All groups share one centre, and each spreads out both ways along 9 directions, with some noise.
Known rows, each followed by its group:
[0.124 1.818 -2.008 2.506 3.480 -2.424 2.318 1.921 1.084 -0.574 -0.223 0.558 0.920] => (4)
[-4.093 1.861 0.605 0.599 0.563 2.960 -1.436 2.152 0.189 2.124 1.096 -0.468 0.292] => (1)
[-1.511 -1.583 -2.941 -2.087 -1.434 -1.959 0.530 -0.499 1.416 1.404 -2.014 2.513 -1.181] => (1)
[3.239 2.306 -4.745 -2.122 4.573 0.786 1.090 1.973 5.507 3.460 1.352 -1.609 0.350] => (4)
[-0.429 2.195 -1.197 -3.586 4.758 1.172 -0.523 -1.575 -0.586 0.431 -1.206 -3.352 0.607] => (3)
[4.768 1.052 0.958 1.158 1.115 2.167 -1.872 3.818 1.983 2.768 1.118 -1.877 3.311] => (2)
[2.921 -0.141 -1.371 5.548 3.093 3.000 3.761 -3.042 0.733 -1.688 1.975 1.631 -1.877] => (1)
[0.940 0.256 -1.099 0.650 1.508 1.446 -1.342 1.124 3.419 1.625 1.190 -1.933 1.324] => (3)
[4.459 3.069 -1.786 0.902 -1.084 -5.483 -3.129 3.555 -2.668 -1.084 0.136 0.044 -2.300] => (0)
[-0.677 -3.439 5.338 1.140 -2.119 1.562 2.128 -0.956 -0.261 -3.586 0.727 -0.708 3.087] => (3)
[-0.029 3.720 -4.283 -0.807 1.939 -0.991 -0.803 5.153 2.752 2.013 4.718 -0.223 1.980] => (0)
[-1.869 1.534 3.339 0.861 -4.698 -1.158 1.792 -0.715 0.029 -0.351 4.042 -0.473 -3.405] => (3)
[4.607 5.042 0.666 1.755 3.361 -3.610 -1.355 2.940 -2.523 0.860 -0.389 -2.974 1.002] => (0)
[5.315 2.780 -0.848 3.918 2.148 1.460 -1.203 2.448 1.267 4.534 -0.823 0.011 -1.738] => (0)
[-3.255 0.426 1.366 -2.444 -1.002 1.590 0.746 1.263 -0.486 1.951 1.660 0.594 2.008] => (3)
[-4.650 -2.049 -0.331 3.320 2.246 1.197 1.216 2.649 7.529 3.442 -0.648 -0.480 4.663] => (0)
[-0.492 3.634 0.016 -1.349 5.801 4.399 2.633 3.682 -1.849 -0.377 -0.908 -0.210 0.299] => (1)
[-3.914 0.530 2.965 -3.745 0.899 2.648 2.896 1.251 1.795 2.626 1.774 -1.407 4.702] => (3)
[3.032 0.388 4.202 -0.689 -1.026 3.457 0.312 -3.328 -2.941 -0.489 2.192 -1.789 0.222] => (2)
[-1.416 0.289 2.715 0.161 -3.171 2.284 -2.141 0.562 -0.211 2.408 -0.592 -0.428 -2.820] => (2)
[0.586 -2.469 -2.249 3.457 0.823 -4.360 -2.058 -0.111 -0.110 -0.950 -1.281 1.345 4.468] => (2)
[-1.752 2.070 -0.535 -1.551 5.063 2.164 -0.608 0.863 5.002 -0.530 2.674 -6.233 1.956] => (3)
[-2.083 -2.113 0.793 4.202 2.353 -3.587 0.511 0.212 4.822 -3.399 -0.383 -3.984 3.630] => (1)
[0.625 2.731 1.085 0.236 1.554 -5.037 1.703 0.230 1.154 1.438 1.704 -2.751 2.906] => (4)
[-4.656 -0.195 -3.853 2.492 3.444 2.698 -1.102 1.257 1.248 -1.995 0.323 0.482 -0.671] => (1)
[-0.313 -0.080 -0.041 -2.144 -2.041 -2.086 -0.614 -1.310 0.524 4.349 -0.488 0.217 0.660] => (4)
[-5.436 1.846 -2.161 -2.266 -3.055 -3.551 -1.336 3.548 4.771 3.797 4.196 -0.230 0.833] => (0)
[2.224 0.645 1.545 0.814 -0.022 1.517 -1.263 1.778 2.325 0.927 2.625 -2.563 2.023] => (3)
[3.236 2.830 -0.628 4.404 2.064 -3.707 1.942 4.267 4.865 2.269 0.277 -1.279 -0.531] => (4)
[-1.651 3.177 1.145 -1.973 4.151 -1.815 2.172 3.349 1.898 2.340 -0.620 -3.248 3.965] => (1)
[0.914 2.451 -0.894 -0.799 3.456 -1.086 0.236 0.080 0.372 -0.519 2.796 -2.582 2.899] => (3)
[1.274 -0.186 0.401 0.048 1.822 -0.864 4.600 -0.950 3.196 4.129 1.661 0.676 4.848] => (0)
[-0.367 -2.909 0.601 1.884 0.122 -0.376 -0.515 0.792 2.346 -1.714 -1.905 -0.295 2.035] => (4)
[2.182 3.907 -3.180 0.948 0.803 2.994 -2.227 6.277 2.194 1.721 3.777 0.450 -2.552] => (0)
[-3.591 2.275 -0.473 -0.221 2.928 -2.452 2.055 -1.403 -1.735 -2.794 2.551 -1.534 1.514] => (4)
[1.684 -1.659 0.574 2.077 -0.227 -4.537 2.985 0.360 6.227 1.413 -0.897 -1.207 1.664] => (2)
[-0.635 -0.326 0.420 -1.066 2.734 2.007 -0.025 -2.978 5.187 1.298 0.870 -5.179 1.272] => (2)
[-4.590 -2.518 0.654 1.314 -1.923 2.142 -2.173 2.891 1.509 -4.325 0.394 -0.152 -0.456] => (0)
[0.241 -0.071 -0.160 1.390 2.443 0.743 1.307 -0.076 0.734 -3.321 0.129 -1.098 -0.351] => (2)
[-0.274 -0.140 4.968 -2.956 1.315 2.757 0.886 -0.364 -1.382 -1.753 0.881 -3.558 3.917] => (3)
[-0.950 -0.321 0.886 -0.733 -1.958 0.337 -0.827 1.944 4.643 7.914 -0.157 -0.026 3.126] => (2)
[0.574 -0.566 3.711 -1.243 -0.640 5.908 2.219 -0.179 -1.218 -2.393 3.409 -0.166 1.323] => (2)
[-3.695 1.186 -0.245 2.543 1.529 -1.451 4.114 -2.546 -0.562 -0.922 1.590 1.103 -0.896] => (4)
[-1.387 -0.851 1.476 -1.456 -4.173 -2.559 -0.949 -4.956 0.141 1.771 2.598 -1.396 0.769] => (2)
[2.479 0.516 -3.495 -0.346 4.226 0.662 -1.625 2.408 1.354 3.762 -3.458 0.763 2.614] => (3)
[1.036 -2.230 0.688 -0.376 0.501 3.158 1.482 0.688 -2.282 -1.515 -2.249 3.055 1.562] => (1)
[1.984 1.050 -4.178 2.296 3.491 -5.086 0.953 0.918 -0.678 -1.545 1.576 1.136 3.742] => (2)
[-3.723 -1.927 1.201 1.681 0.367 3.074 2.580 -2.522 4.587 2.415 -1.131 -0.173 -1.064] => (0)
[4.522 3.674 0.986 2.880 1.535 -1.353 -2.471 4.762 -1.428 1.241 -0.523 -1.709 0.430] => (0)
[-1.602 1.530 -5.265 -0.688 1.781 -2.316 -2.733 2.061 3.112 3.594 0.078 -0.105 0.418] => (4)
[-2.518 -4.332 -0.577 -0.804 -3.793 -3.681 -1.138 -2.916 2.216 0.430 0.638 0.833 3.364] => (1)
[1.878 3.366 4.275 -1.522 3.657 -1.742 0.518 3.763 -0.757 -4.874 0.798 -6.723 2.863] => (1)
[2.120 0.964 2.189 4.902 -0.914 -2.555 0.515 3.704 0.055 -0.370 -0.831 0.612 -0.211] => (4)
[-0.636 0.391 2.090 -0.769 0.580 -0.472 1.151 -1.126 -1.961 -2.205 0.827 -1.038 1.597] => (4)
[-3.048 -0.602 -3.626 3.688 -2.802 -1.208 -3.565 -1.238 3.216 1.504 3.507 0.746 -2.582] => (1)

New rows, each followed by its group:
[1.467 2.027 1.386 -0.332 -1.861 -0.356 1.539 2.165 2.368 -3.509 5.035 -2.765 -3.273] => (2)
[-1.923 4.678 -3.703 -2.060 3.139 1.211 0.064 3.362 0.731 0.775 5.175 -0.575 0.291] => (2)
[0.097 3.779 -0.846 1.043 -0.491 -4.739 1.765 0.329 -1.073 -0.148 3.192 0.422 -2.104] => (3)
[1.892 2.466 1.629 -2.740 0.404 1.684 0.632 -4.070 -1.268 2.233 4.033 -2.395 1.475] => (2)
[1.451 -1.868 3.556 0.260 -2.139 2.315 0.676 -0.096 1.405 -3.874 3.252 -2.001 0.653] => (2)
[-0.958 -0.433 -2.469 -3.651 -0.905 -0.651 -3.725 6.171 -1.630 -0.494 -2.858 2.093 1.185] => (1)
[3.439 -0.752 0.166 2.354 -3.112 3.666 -1.445 2.129 2.085 3.271 2.910 1.922 0.059] => (4)
[1.551 2.277 2.937 -0.827 -1.157 1.899 3.351 1.877 1.947 1.577 2.013 -0.887 -2.182] => (2)
[-1.677 -1.504 -2.743 1.196 3.966 3.940 -5.880 -0.689 -2.201 -1.476 0.547 -0.974 5.525] => (2)
[0.057 0.099 2.072 0.267 -0.461 1.471 4.105 1.893 1.651 2.644 -0.762 1.961 0.176] => (2)
[3.957 1.237 1.643 -0.163 3.176 2.381 2.004 1.653 -2.678 -3.672 0.705 -0.604 1.829] => (1)
[4.131 -1.595 0.205 -0.294 -0.749 1.727 0.793 -5.790 1.045 3.316 1.540 -0.021 0.565] => (3)
[0.675 1.024 1.768 -1.303 -2.593 2.680 -2.618 1.721 1.767 -2.359 5.982 -3.782 -0.702] => (2)
[-2.908 -0.788 3.216 1.583 -5.167 2.870 -1.090 -1.527 -3.911 -1.046 1.728 2.156 -3.007] => (4)
[-2.546 -0.213 -3.728 2.147 -0.675 -3.342 -5.543 0.825 -3.601 2.855 -1.418 3.069 2.790] => (2)
[2.114 0.238 2.677 2.087 -3.014 -3.942 2.001 -1.614 0.642 1.660 -1.975 -0.303 -3.068] => (2)
[-3.564 1.083 -2.376 -0.397 -0.407 -4.803 0.244 -3.907 -1.825 2.230 0.248 1.411 -0.589] => (2)
[3.084 -1.054 -1.136 -1.230 2.469 0.703 1.562 0.335 -0.897 0.172 -0.153 1.558 4.813] => (4)
[-2.285 -0.076 -0.231 0.869 1.552 2.450 -0.895 0.456 -0.488 -2.646 -0.321 -0.620 -1.243] => (2)
[-1.673 -1.542 0.322 2.842 -1.254 0.806 -3.106 -1.060 1.080 2.599 -0.762 -0.084 0.656] => (0)
[0.801 0.287 0.344 7.062 0.839 -1.963 3.019 3.515 1.390 -0.902 -1.899 2.870 -1.524] => (4)
[-0.634 1.783 -3.833 -0.600 -1.147 -2.010 -1.509 3.439 1.255 -2.239 2.199 0.660 -3.889] => (0)
[3.405 4.033 0.605 0.638 1.050 -5.516 3.291 -1.858 -1.531 -1.104 3.083 -1.626 -0.652] => (3)
[0.438 0.199 -0.951 3.361 -1.078 0.348 -3.243 5.648 1.179 -2.743 -1.496 0.441 -3.523] => (0)
[-0.863 3.913 -0.051 -3.410 0.606 -2.418 1.961 -3.385 -3.758 2.639 6.161 -0.406 4.060] => (4)
[5.674 0.732 0.807 -2.102 1.408 0.675 0.995 -4.181 -1.737 3.494 0.064 -0.846 2.082] => (3)
[-0.091 -2.797 -1.636 5.217 0.953 -0.761 0.307 3.741 5.982 -1.051 0.593 0.589 3.137] => (3)
[-2.587 -0.535 -1.577 0.410 -0.434 -3.542 4.157 0.025 0.553 3.394 -0.613 4.545 2.928] => (2)
[-4.738 -2.689 0.504 3.181 -3.995 -0.341 -0.668 -2.856 3.766 4.643 1.363 1.377 0.629] => (1)
[-0.536 3.162 -0.962 5.668 2.225 -2.150 2.399 1.498 2.841 -0.076 6.506 -0.857 2.111] => (4)
[-4.176 -0.233 1.802 -2.567 -3.468 3.507 -1.256 2.317 -1.100 2.830 2.891 2.078 2.985] => (3)
[-1.804 -2.686 0.639 1.355 3.216 5.691 2.198 -2.207 2.443 0.475 1.678 0.269 5.271] => (0)
[-0.816 0.211 -1.414 3.648 3.478 3.331 -1.494 -0.369 1.332 0.302 -1.674 -1.122 -1.964] => (0)
[-1.821 1.681 -0.314 -1.082 -2.624 -4.467 1.594 -3.520 -2.608 4.339 0.797 2.442 -0.608] => (2)
[2.272 0.999 1.959 0.140 5.015 -1.512 3.037 -1.981 1.313 -3.514 -1.152 -4.828 0.970] => (3)
[0.814 4.388 -3.587 0.662 5.442 -4.241 1.306 -0.867 2.648 -1.332 2.492 -4.149 -1.848] => (3)
[1.316 0.374 -1.009 0.976 -3.623 0.939 -2.109 2.459 1.340 5.766 1.705 2.847 -0.405] => (3)
[0.795 1.879 -3.232 -2.356 2.715 -0.474 3.493 -0.654 1.703 3.886 -2.781 1.713 -2.895] => (4)
[3.877 1.923 -1.771 1.447 4.490 1.390 -1.888 0.440 -3.572 -4.183 2.790 -1.595 2.516] => (2)
[4.216 0.604 -0.547 -2.432 -2.367 -5.149 -0.713 1.962 0.138 1.055 0.870 -0.257 1.667] => (1)
[-2.756 0.180 0.321 -2.474 -0.518 -3.222 0.190 -5.331 -2.075 1.579 2.312 -1.059 3.048] => (0)
[-2.873 3.168 -4.254 0.959 1.501 -5.443 2.611 3.034 2.856 3.499 -0.806 2.144 -1.953] => (2)
[1.235 -1.905 4.160 1.204 -3.265 0.807 -1.842 0.183 -2.598 -1.729 2.843 -0.061 4.837] => (4)
[4.217 1.814 -2.748 0.631 3.706 -0.398 -0.025 0.561 -1.277 1.071 2.858 0.436 4.853] => (0)
[-4.717 3.552 -1.923 -2.111 1.675 -0.840 4.167 -2.251 -1.645 2.233 0.962 1.693 -3.261] => (2)
[2.962 -0.741 1.045 3.478 1.199 1.592 0.810 4.502 -0.791 -3.318 -3.061 1.719 -0.354] => (4)
[5.296 0.260 1.258 -0.730 -2.126 0.145 0.384 -4.353 -2.591 4.091 -1.002 1.186 -2.017] => (3)
[6.246 0.061 -0.936 3.719 2.476 0.358 1.053 2.227 0.067 -1.333 -1.793 1.238 -0.191] => (0)
[-4.928 1.031 0.059 -2.026 -0.828 2.565 -1.326 -2.243 -1.150 1.886 1.294 -0.393 -1.771] => (2)
[-4.080 0.616 1.450 2.441 -1.123 -0.799 0.739 -1.644 -2.233 -2.069 2.931 0.097 0.025] => (4)
[-2.047 0.655 -2.233 -1.553 -0.473 2.960 -2.498 -0.649 -0.729 0.355 4.346 0.354 0.678] => (4)
[-2.657 -1.859 1.613 -1.503 -1.939 -0.447 1.139 -0.574 1.370 1.731 3.370 0.456 6.174] => (0)
[-1.799 1.831 -4.311 -1.470 0.625 -1.858 -4.048 -0.821 -2.236 1.561 4.794 0.268 3.999] => (2)
[4.169 -0.211 -2.256 -0.165 -1.382 -5.271 -2.073 -3.171 -5.379 -2.991 -0.048 1.660 -0.794] => (0)
[-4.908 2.081 -1.085 -1.147 1.557 0.411 -1.912 4.155 0.328 -0.795 -0.174 -1.540 -1.107] => (3)
[2.154 -1.245 0.042 5.306 0.354 0.621 -4.198 5.979 0.625 -0.592 -4.290 0.605 0.352] => (2)
[-0.578 0.916 0.971 -1.556 0.619 1.146 0.962 -3.863 -1.038 3.350 0.566 -0.787 0.624] => (2)
[1.682 -0.887 -6.406 3.571 1.029 -1.640 -1.522 1.249 2.154 -0.317 0.563 3.386 -1.098] => (1)
[0.981 2.041 -0.303 1.566 0.855 1.678 0.230 5.465 1.134 -4.867 2.625 -0.894 -2.441] => (2)
[-1.672 0.395 -1.534 -0.759 2.739 1.324 -0.198 -2.840 2.979 -0.336 1.415 -3.300 -0.755] => (3)
[3.956 -1.818 -2.083 -1.747 3.791 0.988 1.274 1.475 2.283 -0.053 -3.095 0.463 3.502] => (4)
[-0.046 0.585 0.256 0.320 3.526 0.311 0.806 -3.961 -2.875 -2.484 -0.185 -1.980 1.013] => (0)
[-1.604 -1.500 2.252 3.525 0.966 2.072 0.884 -0.493 1.212 -0.412 0.988 -0.547 3.147] => (1)
[-6.916 0.126 1.555 -1.918 1.519 -1.999 4.410 2.811 -1.501 -1.328 -3.543 1.822 1.952] => (3)
[-2.385 -1.085 0.888 2.164 -3.940 3.306 0.729 -2.291 1.941 2.247 2.681 1.612 -3.250] => (4)
[-1.746 -0.665 0.651 1.722 -3.321 -2.014 0.660 3.876 3.888 1.784 -0.862 1.253 -1.831] => (2)
[-1.909 0.466 0.022 -3.660 -1.404 -2.271 1.574 -4.177 0.614 3.260 3.592 -0.766 2.491] => (1)
[4.979 0.235 3.720 -0.616 -1.258 -1.984 4.519 -1.769 5.141 -3.032 5.120 -5.031 -0.468] => (2)
[-1.973 -0.666 1.833 -1.335 -1.525 5.357 -0.646 2.057 1.059 -2.086 3.940 -0.950 0.880] => (2)
[-5.714 3.720 2.252 5.161 -0.646 -4.022 1.413 0.043 2.331 -1.874 3.325 -3.706 -4.216] => (4)
[-0.025 -0.421 -0.420 1.550 2.525 5.236 -1.010 3.912 -2.494 -2.886 0.326 1.817 2.459] => (2)
